The rows are grouped in 4 different ways at once. Each group adds its own fixed numbers to the row, and there is some noise. The rows also spread widely along 13 directions, which tell nothing about the answers.
Some rows, each with its group in each grouping after it:
[-34  -5 -12   8   4  -6   6 -10  -3  13  21  15  26   5   3  23   3  -4
   0   8 -14  -3 -22   3 -14   8  10 -14  10  -5] -> (1) (0) J49 (3)
[ -2  -8 -13   5  -6  -2   6 -14   7   8   0  16  -6  12  16  37  -7 -33
   8  -8 -24 -14 -16  10  -2 -20   6   7  21   9] -> (3) (1) J69 (2)
[-11 -31   1 -14  20 -11  -7  15  -3   0  20  21  15   2   9  36   2   0
   0  24  13  20  -8  -6 -14  -8  -5   7   1   3] -> (3) (0) J49 (4)
[-18  16  10   7  22  29  19 -17  11 -22   5 -14  16  -1  47  -7 -34  10
   1 -30  17  -6  -3  -6  23 -13  31 -37 -19  16] -> (2) (1) J69 (3)
[-11 -32  10  13  24  -4  -7   0  -7 -15  31  19  18   3  36  23  -9 -23
  20   8   3  11 -46  30   1 -11  14 -17  41  34] -> (4) (4) J5 (1)
[ 23 -16  -2  -9 -11  -9 -11 -21   6  -1  -3   5   4  15  23  26 -16 -12
  22   3  -1  -5   8  23   8 -10   7  21  16  16] -> (4) (2) J805 (4)
[  6  22  15 -10  35  19  -2  -2 -21 -31 -13 -16  -8  16  47   3 -16  10
  47 -15  23  21  20  14  26  14 -29 -30  -3  56] -> (1) (4) J805 (1)
[-63  17 -20   2   3  -8  17 -16   1   8   5   5   3 -14  -9   8  22 -10
 -40 -12 -15   2 -12 -28 -26   2   1  -5 -15 -38] -> (0) (3) J5 (2)
[  6 -22  15  15  -8   9  14 -13  12 -14  11  -7 -10 -26 -12 -33   2   1
 -11   6 -28 -13  -2 -17 -14   9   5  -1   6 -11] -> (0) (2) J49 (0)
[-28  -1   8  -4   1  -3   2  -8   8  -3  -2   2 -10  -6  16   7 -12  -3
 -26 -23   8 -20   2  -7   9 -10  10  -9 -14 -12] -> (2) (3) J5 (0)
[ 24 -24  10  27  23  22  18  -1  -5  -9  24   3  12 -12   6   8  -7  -2
  20  13  -8  23  -8 -22  -1   8   4   0   7   9] -> (4) (0) J49 (0)
[-25  -4  14  21 -14   9   4   0   6   5   5  16  26  14 -18   9  -6   6
   9   9   0 -26 -23   9 -21 -11  11 -13  18 -18] -> (2) (0) J805 (3)
[ -2  -8  -3 -10   7  14  11 -11   8 -27   2   5   1 -12  30  -1  -5  -7
   7  -9   3  32 -14 -14 -17 -12  -9   4   7  11] -> (4) (4) J69 (1)
[  0 -13   7 -14  11  -9  -2   2   7  -1  11  14   0   7  15  21  -5   2
   5   1  13   4   0  -6   5  -3   5   1   1   6] -> (3) (4) J5 (1)
[  3 -29  13 -44   8  26   9 -24   5  -3   2  18  -8  -2  28  11 -16  30
  11   6   6 -13   5 -33  -6  -6 -21  11 -20   8] -> (0) (2) J5 (1)
[ 28   3  19  41  -9 -25 -19  -1   4 -11   1  -8 -10   4 -42 -28  -2 -32
   0  -5  -8 -19 -12  17  17  21   4  -7  40  -3] -> (2) (0) J805 (4)
[ 29   3  14 -26 -27 -14 -14  -8  24 -15  -9 -10 -12   5  -8 -26  -5  11
   1  -4   3 -10  24  10   8   2  -9  12   4  -7] -> (0) (1) J69 (3)
[ -7   7   4 -14  29  11   4 -16   0 -10  17  11  22  11  32  16 -21  21
   8  -2  27  14 -14 -10  12  10   0 -23 -13  18] -> (4) (2) J49 (1)
[  2   5  -6  -9   0 -14  -4 -13   0  -3   6   0  -5   6   4   5   3  -9
  -2   1  -4   8  -2   2   2  14  -4   1   5   1] -> (3) (2) J69 (0)
[ 12  15 -10  -8   0 -13   3 -13  11   7  11  11   7  14 -21   5   2  -2
  -2  -2   4  14  -7 -29  -5  19   0   2   0 -21] -> (3) (2) J69 (3)
[-24  14  11  -2   4   1  -1 -12   6 -10   3  10   0  -2 -18 -23  -6   9
 -19 -16   7 -16 -28 -29  -4  19 -13 -28   0 -20] -> (1) (3) J69 (1)
[ -9   4 -15  -7  16  -1  15   0   3  -7  26   3  31   2  19  21   7   4
  11   6  14  48   4 -21 -14   4  10  -1  -9  -6] -> (2) (0) J5 (3)
[ 25  -9   6   1 -12  -3  -2  -2  14 -37  -1 -10  -6  -4   0 -24   5 -16
  10   3  -5  23  -2  -1 -23  -3 -10   9  24   0] -> (1) (2) J69 (1)
[-29 -37   7 -24  21  -3   0 -20  10  -9  21  35  17  -8  15  20 -20  -2
 -31  -5  33  11 -47 -23 -11  -6   3   1  -9 -15] -> (1) (4) J49 (0)
[ 25 -18   6   6   0 -10  -6 -27   0  13  17  22   6   7 -29   7 -10 -10
   4   5  -5  -7 -28 -14  10  24  -1  11  20 -12] -> (0) (0) J805 (3)
[ -1 -26  21  -2  18  15  10  17  -2  -1  17   3  13  -8   6   3  -1  35
  15  22  -1  -5  14 -18  -2   1  -2  -8 -10   3] -> (0) (4) J49 (1)
[ 17 -23  14 -32 -21   8   7 -12  24 -12 -19   1 -17 -11   3  -6  -9  18
 -14   2   0  -8  32 -22 -16 -20 -16  39 -25 -21] -> (0) (2) J49 (1)
[-14  -1   0   9   4   2  15   5  -7   2   9  -7  11  -2  11  20  11   9
   8  14  -6  10  23  -2  -9  -5  16   7  -9 -14] -> (3) (3) J5 (0)
[-23   8  20   2  15  -3 -10  14   1 -11   5   1   1   5  -2  -3  -6   9
 -12 -10  20 -12  -8  -1  11  11 -12 -34  -7   5] -> (2) (0) J49 (0)
[-12  22   1  10  16   9  11 -13  -2  -6   0   8  -9   9  -1   3  -8  -9
  -3 -17   0  -1 -19 -19   1  16 -11 -22  -1   5] -> (3) (2) J49 (1)
[-25  41   3  10  23 -22 -15 -12  -2 -17  14  -9  16  22   3  -8  -8  -8
 -18 -16  32   7 -22  22  21  26   9 -48  -1   9] -> (1) (2) J49 (2)
[-20  -9  14 -30   1 -15 -23 -12   9 -14  -4  22  -7  11  17   0 -16   0
   0 -12  19 -19 -26  15   4   1 -19 -22  19  22] -> (1) (4) J805 (1)
[  5  19  -3  -8 -39   6  -2 -27  28 -36  -6   8   8  13  -5 -18   1  -9
  21  -4  -3   9 -30  13 -38  -6 -20   0  38   0] -> (1) (1) J69 (2)
[  1  -7   5  -8  12  -8  -1   5  -6  -4  -7  -4 -12   4   9  12   1  -5
  10  -2  -3   1  20  -7   4   4 -18   1  -2   9] -> (1) (2) J805 (1)
[ 25   8   8  15   3  13  19 -19   4 -23   3  -5  -6 -13 -10 -23   4  -3
  13  -3 -11  23  -1 -28  -8  16 -15   6  12  -2] -> (4) (1) J5 (1)

New rows. What belongs after each?
[-13 -34   1  -8  10  12  10  -5   3   2  -6  16 -14  -2  25  34 -16 -18
  -4  -8 -14 -11  -3 -15 -10 -21 -11  10  -5   5] -> (1) (2) J49 (1)
[ -1 -21  -2  -4 -15 -30 -15   3   7  -3  14  -1  -7  -5  -4   0  15 -16
  -5  15 -25  -6   2  24  -6   8  -5   2  22   5] -> (0) (2) J49 (0)
[-26  11 -17   9   3 -18   5  -9 -12   6  18 -10  17   1  22  16  17  -2
   4  12 -23   7  10  26   1  16  11 -13   6  10] -> (4) (2) J49 (0)
[ 26  -6  13   9   6  11   6  -7   9 -25  17 -11  21  -4   4 -22 -11   9
  16   8  14  22   0  -5   2   7  18  -3   6   3] -> (0) (0) J805 (3)
[ 15 -30   9  -9 -19  19  10 -21  17  -8 -12   3 -10  -8   6  -3 -12   6
  11   3 -20 -21  10 -14 -18 -18   0  25   2  -3] -> (0) (2) J805 (4)
[ -1   6   5  -9 -30 -24  -7  10  19  -9 -14 -18  -2   3  10   0   6   5
   0   3  -8  -7  43  42  -2 -19   3  10   2  -3] -> (4) (1) J49 (3)
[ -2 -12  17  19   9  33  23  13   1  -5   2  -2   8  -3   9  12  -7  13
  21   4  -4  -6  13 -22 -11 -16   2  -4  -8  -2] -> (2) (0) J5 (1)
[-16 -11  12 -14  25 -16 -10  -8  -5   2  20   7  22   5  17  17 -15  15
 -15   2  32   0  -4   5  25  12  16 -13 -18  -1] -> (1) (4) J49 (0)
[-11  -9   1  -1   3  -6   2 -15   0  -3   8  13   1  -5   2   2   2  -4
   1   1  -4  -1 -13  -5  -4  11   1  -3  11   0] -> (3) (4) J805 (0)
[-22  -8  10   5   8  24  21   5   8 -10  -1  12   4  -5  19  12  -9  10
   7  -7  -4  -5 -10 -11 -16 -19  -5 -14  -1   8] -> (4) (4) J49 (1)
[-18 -32  16  28  11 -20   7  43  -7  32  13 -14  -3 -19 -33   7  26  11
 -15  26 -37 -35  41  -7   2  -1  15   4 -11 -27] -> (0) (4) J49 (4)
[ -2   2   8  -8  -2   2   8 -21  10  -7   1  -2  -2  -2  10  -8  -7  11
  -8  -5   1 -12  12 -14   2   3   6   3 -11 -10] -> (2) (2) J5 (1)
[-23  -7  19  13   0 -11  -6  -7  -4   3   5   3  -1   0 -10   1  -5  -3
 -19  -3   0 -28 -14  20   9   3   5  -9   3  -9] -> (0) (4) J49 (0)
[  6   3   7 -24 -11  -6 -16  -6  13 -19   5  -4   8   8  10 -15  -4  14
   9   3  13   4   0  17  -2   4  -7  -8   8   8] -> (0) (0) J69 (3)
[ -1   2   4 -18  15   1  -2 -18  -3   0   1   4 -12  -2  16   1 -10   8
  -6 -13   8  -4   2 -14  20  15  -7  -7 -12   8] -> (3) (4) J69 (0)
[ 25  29  -5  17  12   9   8  13   4 -17   1 -15   8  16  14  12  -2  -3
  31  -1   8  33  24   5   5   6   2 -12   1  22] -> (3) (0) J49 (2)
[-30  17  -1 -19   5   7   1 -14   1   1  -4  15   9  12  11   8  -5  25
  15  -8  10  -8 -10  -4  -7   8 -18 -24  -1  13] -> (4) (4) J805 (4)
[ -2  -9 -13  36 -18  -3  28  -4  17  11  -3  -2 -14 -21 -10  -1   9 -32
   0 -12 -52 -11   6 -11 -18 -12  21   9  23 -13] -> (4) (4) J805 (3)
[ -5   5   1  -8  -8   7   4   5  20   2   7  12  11   7   0  12  -9  21
   7  -3   7  -9   4 -17  -6   3  -3 -15  -8  -2] -> (2) (0) J49 (0)
[ 12 -18  12   5  10 -11   3 -12  -6 -10  19  -5   2 -12  -5 -12   7  -2
  -1  10  -1  16   4  -9   3  19   5   6   6  -6] -> (1) (4) J5 (0)
[-20   1  20  21  32  38  25   6 -11 -18 -11  -8 -12 -12  11   3  -6  -2
  -1 -15   4  10   1 -28  -8 -13 -20  -7 -14  -1] -> (4) (0) J5 (1)
[-27 -20   9  -3  11  -1   7   5   1 -12   9   2   5  -6  13   4   8   0
  -2   9  -6   0  -2  -6 -21 -10  -1  -5   3  -2] -> (1) (2) J5 (1)
[-13 -14   1  -9   7 -13  -5  -2   6   0   1  16  -3   2  12  27  -6 -17
 -12  -7   9   3  -3   2   1 -11  -7   9  -7  -4] -> (2) (4) J49 (2)
[ 33 -41  18   5  13  11  16  -3   2  -1  17   3  -8 -17  -7  -3  -1   2
  13  11 -13   8  14 -32   0   1   4  23  -1 -11] -> (0) (4) J5 (3)
[  0  24  -4   1  -2   2  13 -22  15 -21 -13  -9 -16  -5  18  -7  -7 -19
  -8 -33  -2  12   4  -8   6  -3  -7  -3   1   7] -> (4) (1) J5 (1)
[ 10   1   4  19  17  19  27 -11 -14   5  10  -3   9  -2   6  13   0  11
  23  13 -13  14  21 -16   1  12   9   7 -11  -6] -> (3) (4) J49 (3)
[-18 -39   7   3  -6   9  16  34  14  -9  -7  -4 -14 -21   6   6  15  -2
   4  12 -29  -9  24  -9 -37 -33 -10   7   6  -2] -> (4) (2) J805 (0)
[ -3  -5  18   2  40  40  17  -6 -11  -8   0   5  -9   0  24  11 -26   9
  16 -22  13  -2  -9 -37  19   4 -14 -20 -20  15] -> (2) (4) J69 (0)
[  5  -1  15   2 -19 -12 -21  -5   4 -30  -3  -1  -1   7  -4 -14   1 -15
   1   1   9   7 -15  25 -10  -1 -14   7  25  -8] -> (2) (3) J69 (0)
[-15 -19   5  42  16  10  28  24   4  -4   5 -10   0 -21   0  12   8 -21
  -4  -1 -30   4   8 -14 -17 -27  11   1   5  -9] -> (4) (1) J49 (4)
[-13  15  -5   2   7  14  16 -14  -3  10   6  -1   3  -4   5   0   4  19
  13   1 -19 -11   6 -13   1  15  -6 -16  -4   2] -> (4) (4) J69 (2)
[-10   6   8  17   8   5  -1  17  12 -11  -7  10 -19   7 -10   9  -2 -28
   3 -23  -1  -6 -24  -2  -7 -10 -21 -24  22  13] -> (4) (0) J5 (2)
[-12  14 -11  -7   9   2  -5 -19 -13  10   0  13  20  24  23  44 -11  -4
  13  -5  12  11 -13  12   8  -1  -7   8  -1   5] -> (4) (0) J69 (1)
[  1  12  17 -16   2   4  -6  -4   5 -30 -23   5 -16  14  13   7 -11  -9
   4 -15  23  14   2  11  -8 -15 -32   5  -1   6] -> (3) (1) J49 (3)
[ -7  20  16 -15  -5  19  -5 -17   5  -2  -8  14  13  27  -2   6 -20  38
  25  -3  20 -28  -8   1   0  11 -21 -27  -2  11] -> (1) (0) J49 (4)
[-21 -29  18 -13  33  13  -3  -3 -15   5   6  14  10  11  20  40 -19   4
  -7   6  23  -8  -7  -7   6 -20  -4  11 -24  -9] -> (2) (2) J69 (2)
[  1   6  17 -38 -14   8 -20 -28  12 -13  -8  17   9  21  12   6 -27  31
  -1  -9  36 -17 -12   4   6  -8 -12   6 -10  -8] -> (0) (3) J69 (1)
[-10 -25   2  -6   0  -4   3 -11  14 -20  14   5   2 -19   7 -16   3 -10
 -12   6 -12   9 -22  -8 -24  -8   1   1  17  -7] -> (4) (2) J69 (3)
[ -4   7   9   6 -20  18  15   0  -2 -13 -16  -4   6   8  -9  -2  11  14
  39  12 -13   7  18   5 -39  -8 -19  11  12  -9] -> (1) (4) J805 (3)
[  3 -16  -5   5  -6  33  33 -28  -2  10   5   9  15  -5  16  26 -10  14
  16  15 -25  -3  14 -28 -18  -9  10  29 -17 -16] -> (2) (2) J49 (1)
[ 18  -1  13 -36  11   0 -13   9  14 -14  15   0  24  18  27   1 -11  46
  33  16  34   9  20   7  12   7   3 -20 -10  23] -> (1) (4) J69 (2)
[-17  14  -1   5 -13   4  13 -31   4   7  -6  11  -3  -3 -30  -5   3   2
 -16  -9 -14 -14 -15 -23 -18  13 -16   9  -4 -29] -> (0) (4) J49 (4)
[-21 -33  30  20  12  25  19  -5 -10  -4  14 -10  23 -20   2  -6   0  29
  -7  33  -6 -17  10   2 -15 -16  22  13 -18 -24] -> (0) (4) J49 (2)
[  9  15  -4   1 -10  -6   2 -27  24 -32   0  -2   3   0   4 -13 -10 -22
 -15 -19  18  27 -15  -6 -11  -3  11   7  11  -6] -> (3) (0) J5 (4)
[  5   6  12  -5   6   6  -4 -19  -7   7   2  -1   0  13   1   9 -13  16
  12  -6   4 -19   5  -1  19  12  -4  -5  -5   6] -> (0) (0) J5 (4)
[ -2  24  10   3  -4  -1   0  -5  -7  -4 -16   1  -9   6 -39 -13  12   7
   1  -5   3   6  -1 -16 -13  16 -39   6   2 -24] -> (4) (4) J69 (4)
[ -6  -8  24 -23   2   2 -13 -11   2  -5 -14  12   1  16  10  10 -21  20
   7  -6  26 -26   0   6  11  -4 -11  -5  -4   8] -> (1) (4) J805 (1)
[ 14  -7   2  -3   5  12  10 -44  -9  -8  10 -12   5 -21   1 -25   2  16
   4  13 -13  10  13 -27   3  31  -5  16  -8  -5] -> (0) (0) J805 (4)
[ 24 -23  19  16   6  -1   1  -1 -14  -2  10  -1  -6   5  -7   8   4  -8
  20  26 -18   1  10  10  -1   7  -4  13  15   0] -> (3) (2) J49 (3)
[ -5  -7  10  -7  -7   6   5   4   1  -3 -14   5 -10   0   2   7   3   7
  18   0  -8  -6  16   2 -12  -9 -23   4   5   3] -> (4) (4) J805 (3)
[  0  -2  10  10  -1   4  10 -12  -4 -16  -3  -5   0  -3   0  -6   1  -6
   9   5  -5  12   6   5 -14  -2   2  11  10  -6] -> (3) (4) J805 (3)
[  1 -13   0  -6 -33 -12  -8 -18  12   2 -16  14 -24  -3 -11   0   2 -24
   1  -6 -31 -26  -8  11 -14  -3 -25  13  32   2] -> (4) (0) J805 (3)
[ 23 -30  16  -1  -2  25  13  -6   7 -13   3   1  -4  -5  27   6 -12  14
  32  16 -18  -8  20  -8  -8 -10  -6   8   2  17] -> (2) (2) J49 (1)
[-16   0 -21 -31   1   3   2 -16  12 -19  -3  13  12   1  37  27   0  -8
   5  -6  13  36   0  -9 -23 -11 -16  13  -6   9] -> (2) (0) J805 (2)
[-11 -50   6  14   5   1  15  12   6  -2  28   9  -1 -38  -4 -12  18  -6
  -4  28 -42  -1 -10 -21 -29   2  -5  -4  22  -2] -> (4) (0) J49 (3)
[ 11 -22   4  13 -15 -21   3  -7   5   0  12  -2  -7 -13 -15  -9  17 -14
   3  20 -31  -1   8   5 -13   5  12  18  27  -9] -> (3) (4) J5 (4)
[  0  10   0  -8  26 -26 -16  -9 -13  -7   7  -2  -4   5  13  14  -2 -19
 -15 -13  23  24   3  -2  31  21 -10   0  -8   6] -> (2) (0) J5 (1)
[ -2 -20  40  22  14  28   8  -1 -12 -12  11  -2  18  -2  -7  -6 -13  28
  10  19  13 -14  -6   4  -2  -1   6  -3  -5 -10] -> (0) (4) J49 (0)
[-26  24  -1   6 -10   9   5 -10   9  -3 -11  18 -11  14 -12  15  -5 -13
  -3 -25   1 -13 -29 -10 -15   0 -18 -18  11  -3] -> (3) (0) J5 (0)
[-32  11  -1   5  -7   4   3 -27   1 -20  10  -2  30   0   9 -10  -5   2
  -9   2  13  10 -25  15 -19  -2  15 -10   7 -11] -> (0) (0) J805 (3)
[-26  -5  12  -3  11   7   2  -4  12 -21   3   9  10  -1   9   2 -10  -1
 -19  -8  23   6 -23   1 -16 -17   0  -8  -7  -8] -> (0) (4) J49 (2)
[ 16  14   5   3 -11   5   4  36  34 -31 -15  -9 -21  -9 -18 -30   8  -5
   7 -18  -5  15   9 -27 -20  -5 -29 -18  16   5] -> (4) (0) J69 (1)
[ -6 -24   7 -10   0  18  11  41  35 -16  -4   1   6  -4  29   9 -14  16
  17  -7   5  -8  20 -17 -17 -35  10 -21  -1  21] -> (1) (0) J805 (1)
[-15   4  -1   4  16   1  -2 -16  -5  -3  22 -14  27  -3  46   2 -16  13
   0   2   3  -5   2  22  29   6  35 -23  -5  21] -> (4) (0) J69 (1)
[ -9 -21   9  18  17  12  19   5  12   3  28  -7  15 -20  22  -4  -7  15
  -4   2  -9 -12   2 -16  10  -2  36 -28  -4   8] -> (4) (0) J5 (0)
[ 22  35  -5   2  -5 -26 -15 -13   7 -40   4 -11  16  12   5  -6  -5 -20
  -9 -17  40  61   2  16   7  15   3  10   2 -10] -> (2) (3) J49 (0)
[-12 -20  31  35  45  24   8  30 -20 -10 -14  -4 -22   6  -4  19 -12 -27
  14 -15   0 -13 -10 -14   0 -18 -23 -20   6  13] -> (1) (2) J805 (4)
[ 22  -6  15  16  13   1  -2  -8  -9  -3  18  -3   9  -3 -10  -9   2  13
  19  20  -7   3   0  -3  10  29  -9  -7  13  11] -> (4) (0) J49 (4)
[ 17  11  18   9 -15  -4  -4  -8   6 -14  -8  -4 -18   0 -11 -25   1   5
  15  -1 -16 -18  10   8   6  20 -20  -8  16  10] -> (2) (4) J49 (1)
[ -5  -7  -1 -29   7  17   5 -29 -11  -8   3  11  13   2  11  10   0  23
  18  14   4  21  -1 -31 -20  11 -27  17 -11 -13] -> (1) (3) J69 (4)
[  0 -23   3 -15  19  -6   4 -14   0  -4  10   8  -9  -9  19  12  -8  -8
 -16   2   0   9   1 -17   4   2   1   8 -12   1] -> (3) (2) J49 (3)
[-30 -17  25   8   4  23   9   1  -8  21   4  23   3  12   1  25 -10  23
  26   5 -15 -56 -14   9  -5 -13  -4 -25  11   6] -> (4) (4) J5 (3)
[ 11 -13  -1   6  13   2   9  -1  12 -12   8  -1   9  -5  16   6 -11  -7
  10  -4   2  14   3 -12  -1 -10  16  -3   5  10] -> (4) (2) J805 (4)
[ -2  24  -7   5 -13 -37 -14   0  17   4   6  10  11  21 -22   5   2 -11
  -3  -8   3  -9 -15  14   5  15   7 -19  26  -3] -> (4) (2) J805 (1)
[ 24  -2  20  -7  -4   4   0 -14  11 -11  -1  -5   2  -6 -15 -29  -9  26
   4   4   9 -10  15 -26   8  23  -5  -1  -5  -8] -> (1) (0) J805 (1)
[-24  13  12   7   5   4   8 -14  -2 -25   5   2  22   3   2  -3   1   4
  -8   8  20  22 -16   7 -22  -4  -1  -2   0 -17] -> (3) (1) J49 (3)
[  2 -18  12 -16 -20  -7 -16  20   1   1 -11  -3 -11  11   4  17   7   5
  19  10 -11 -18  23  30  -5 -19 -18  15  10   4] -> (0) (4) J69 (0)
[ -9   7 -25  -7 -17 -42 -15  11  25 -12   0  -2  -2   2   6  11  14 -40
 -10 -16 -11  24  -6  20 -14 -17  -2   4  29   2] -> (4) (1) J69 (4)
[-43   3 -18 -16  15 -11  -4  13  -2   6  16   8  14   3   4  20  16   5
  -4   4  -4  13 -13 -14 -17   5 -16 -18   0   1] -> (0) (0) J69 (4)
[-22  -2 -23 -10  24   3  10 -20   1  -1  32  15  26  -5  27  22  -7  -3
  -7  -6   8  28 -29 -32   2  15  11 -15  -9   2] -> (2) (0) J69 (0)
[ 19   4   7  -3  14   5  11  -8   3  -7  10 -13   2 -12   7 -19  -4  22
   5  -1   2  11  26 -33  19  22   6  -2 -19  -3] -> (2) (4) J69 (1)
[ 20   7  -3 -21 -24 -39 -14 -42   4   9   9  -6  10  -3  -9 -21   6  18
  -8  13  -3  -2  29   8  20  37  12  24  -5 -20] -> (2) (4) J805 (3)
[-74  20   9  25  11   1   5   6 -20  -3  -2   3  11  14   5  24  10 -12
 -12  -6   7  -9 -25  32 -20 -17   2 -23   7  -9] -> (3) (4) J5 (0)
[  6 -38  23 -16  20   8  -3  20   1 -12  -1   9 -30  -7   2   7   2  -2
  14   4  -5  -4   8 -30 -13 -10 -40   1   5  13] -> (2) (2) J5 (4)
[ 18   2 -10 -25   5 -31   0 -25  21  -5  22  -2   1 -12  15 -10  -3   2
 -23 -10  13  23  15 -21  24  27  28   4 -13  -2] -> (3) (4) J5 (0)
[  2   5   6  -9   2  -5  -5 -10  12  -3   8  11   4   9   4   4 -15   8
   1  -9  13  -8 -12   0  13  10  -1 -15   1   9] -> (0) (4) J49 (1)
[  9  30  15   3  -4  27  17  12  18 -31 -18  -6  -7  16 -10  -8  -2  12
  24 -15  19  16   9 -23 -27  -6 -20 -16   0  -2] -> (3) (2) J5 (0)
